The rows come from 4 hidden closed curves, with some noise, and rows from the same curve form a group. Each curve winds through 4 dimensions. The rows are also pushed far along 2 directions, which tell nothing about the answers.
Known rows, each followed by its group:
[-33   1   6   1  10  -7  -6 -16  17  -9  -9  18  -1 -12 -14   0 -19   7]  safad
[-17  -1  -2   6   4  -4 -12  10   3 -10  11  13  -5 -14   6   4 -24  -2]  vig
[ -8  20   5 -24  25  -8   4 -51  45 -16 -39  14  11   4 -38   7  -8   9]  safad
[  1   7   6 -26  17 -35  11 -29  15 -15 -36   7  15   4 -14  -6  -6   0]  vig
[-24  12   3  20  -3  27 -16   9  21   0  21  -5 -13  -1   5  28 -27  11]  safad
[-34  -9  -3  16  -7   1  -9  12 -10   3  10   1 -10 -19  11  -9 -25  -1]  vig
[  1   8   7   0  -6  -1   7 -10  12   8  -6 -15   0  21   0   9   3   9]  safad
[-13   0  -7   0  10  -7 -11   1  11  -9   0  10   9 -14  -2  11 -18   3]  saz
[ 24   4  -1  -4   4   3   5   4   2   2   3 -10   5  14   0  15  13   3]  saz
[ 70  -3 -12 -38   9 -33  27  -1 -23  -4 -28 -21  26  22   5  -9  27 -19]  saz
[-20 -10  -2  23 -19   8 -10  23 -27   9  20  -9 -14  -9  21 -16 -21 -10]  saz
[  0   0   7  -8   3  -2   3 -19   8  -5  -9  15   0   0 -20 -12  16   2]  vig
[-22  -3 -11   1  -2 -11   1   0   4 -10   1  -4  -3   6   9  13 -24   3]  saz
[ -3  -7   0  -2  -2 -15   7  -5 -14   0 -10  -1   0   1   0 -19  -3  -8]  saz
[ 16   2   3  -7  -7  -6  12  -4  -9  14  -9 -20   4  14   7  -4  10   0]  vig
[ 54   6   2 -26  13 -12  18 -17  -7  -4 -30  -1  15  16 -25 -25  28 -22]  safad
[-58  10   8  20  -2  28 -11 -34  45  -4   2  13 -20   2 -17  24 -19  29]  lumor
[  3   4  -2 -12  14 -11   1  -8   7   5 -16  -1  17 -13  -5  -1  -1   3]  lumor
[-14   7  12  19  -4  21 -14   1  15   4  14   4  -9  -2  -5  12  -1  12]  saz
[-58   9   5  20  -6   7 -14  -6  28   3   8  -9 -13  -3  15  23 -53  20]  safad
[19  3  9 -1 -3  5  1  3  2  0  5 -4 -2 16 -5  5 16 -2]  vig
[ 30   1   7 -12  -5  -7  13 -10  -7   4 -15  -6   3  19 -10 -15  28  -7]  vig
[ 56  10   1 -45  37 -27  19 -31  20  -7 -44   5  41  -3 -28  -1  36   1]  lumor
[ 27 -10 -13  12 -14   7  -1  40 -37   1  23 -21  -8  10  26  -1  -2 -19]  saz
[-48   2  -4  14   7  14 -11 -16  26 -13   5  13 -11 -15  -7  15 -31  13]  lumor
[ 12   1  -5 -17   4 -17  17 -14  -3   4 -24 -16   9  12   0 -12   0  -2]  lumor
[-11  10   1   3   8  18  -2 -21  28  -6  -5   8  -6   5 -20  17   3  14]  lumor
[ 20  -1   2 -13   7 -16   3   5  -1  -2  -4   2  16   2   6  11  15   6]  safad
[  0  -1  -1   0  -1 -10   2   4  -9   4  -6 -13   1   4  12  -5 -20  -8]  safad
[16 -1 -2 -2  5 10  0 -2  2  6 -1  3  7 -4 -8  0 20  3]  vig
[-23  -3  -4   5  10   7  -8  -3  14  -9   1  14   0 -23  -4   3 -20   5]  lumor
[ 18   5   0 -10   7  -2   5   3  -2  11  -7 -13  14  -5   4   0   3   1]  lumor

New rows, each followed by its group:
[-12   4   3 -11  -1 -21  12 -28   8  -6 -24   2  -1  14  -8  -4  -4  -1]  saz
[-10   7  -4   9   7  20 -10  -2  15  -5  10   6  -4  -4  -6  16 -10   8]  lumor
[-26   3   6   0   5  -7  -2 -19  13  -6 -13   4   0  -5  -9  -7 -24   1]  safad
[  9   9   3  -4  11   7  -2 -17  17  -9 -11  10   1   5 -20  -4  -2  -5]  safad
[  6   1   1 -15   2 -16  18 -26   5  -8 -24   2   1  20 -11  -2  12  -3]  saz
[ 37   4 -13 -32  16 -30  26 -34   5  -9 -42 -15  22  21  -7  -3  11  -5]  lumor
[ 23  -2  -9 -26   7 -30  22 -18 -11 -13 -30  -3  10  15 -10 -13  14 -16]  saz
[ 25  -5  -8 -16   8 -21   6  13 -12  -5  -6  -5  21  -2  13   2   8  -8]  safad
[ 11  -3  -7  -2  11  -3  -6   8  -7 -13   2  11   4 -13  -7  -9  -8 -14]  safad
[-16   3  -2   3   0  -1   2  -8   7   6  -8 -16   1   4   7   1 -20   5]  lumor
[-19   6   7  15  -1  20 -14   5  16  -4  21   8  -9  -2   0  23  -4  16]  safad
[-22   7   6   8   7   7 -15  -3  21   1   6   8   4 -15  -5  15 -17  15]  saz
[ 24  -8   1  -5  -8 -15  10  13 -26   8  -2 -12   8   7  13 -12  14  -7]  safad
[ 43  -7 -10  -4  -2 -12   6  22 -43   3  -5 -14   3   4   9 -36   0 -37]  safad
[-32   3  13  -3  -2 -10   5 -25  16   2 -13   9  -3   3 -14  -3  -4  13]  safad
[ -4   3  10   4   4  13  -5  -4   8  14   2   3   3 -11 -13  -2  13   6]  lumor
[ 18   4  -6  -4  -3  -8   5   7 -15   5  -7 -19   2   8   8 -16 -12 -15]  safad
[ 12 -15  -6   4   2  -2  -9  26 -25  -8  15  11   1 -18   5 -14  -2 -17]  safad
[-21   7   3   2   1  -3   0 -15   9   2 -12  -7  -5   4  -3  -5 -25  -2]  safad
[ 24  -3 -13   1   3   2  -7  31 -22  -8  16  -7   5  -7  19  -2 -10 -15]  safad
[-20  11   1  14   2  20 -15  -1  30  -1  12  -4  -7   0   1  28 -27  16]  safad
[-46  -2   0  41 -24  33 -15  21  -7  23  35 -17 -19  -7  25   8 -26  16]  vig
[-17  -5  -3   0  -7 -13   5  -7  -5  -8  -6   2  -5   9   2  -4 -11  -6]  saz
[ 31  -1   4   4  -6   7   2  17 -24  24   6 -11   3  -4   5 -23  25 -14]  lumor
[  5   7   2   0  11  11  -7  -5  18  -9   1  10  -3  -2 -14   6  -4  -1]  safad
[ 47 -16 -22  -7  -4  -8  14  22 -49  -7  -1 -16  -1  11  14 -28   9 -32]  lumor
[ 14   3  10 -11   4  -2   7 -20   8  14 -16  -3  11   0 -15 -12  21   5]  lumor
[ -9   3  -4  16  -9  25  -3   1  11   8  12 -14 -11  11   8  20  -6  13]  lumor
[ 56 -16 -20  -1 -13  -9  10  47 -60   2  15 -27   4  11  34 -21  10 -32]  saz
[ 23  -6   1   4   0  14  -3  15 -18   9   9   8  -1 -12  -7 -17  26 -14]  lumor
[ 84  -4  -9 -33   5 -24  24  18 -32   3 -17 -18  26  21   4 -11  48 -21]  safad
[-26   1   2   3  -6  -4   8 -23  14  -7  -8   3 -10  16  -7   5 -10   7]  saz
[ -4  14  13 -18  12  -6   9 -40  31  13 -31   4  12   2 -25   1  16  16]  lumor
[ 7 -3  3 -6  5 -8 -3  8  5 -6  4  9  9 -3  1 13 14  6]  safad
[ 24 -14  -5  23 -15  25 -12  48 -48  14  34   4 -12 -19  10 -35  19 -28]  lumor
[ 23   6  -4  -2   1   0   5   4  -3   6  -8 -23   0  16   5   1  -9  -8]  safad
[ 19  -2  -3   7 -13  11   7  16 -21  15   9 -18  -2   8  12  -7  19  -4]  vig
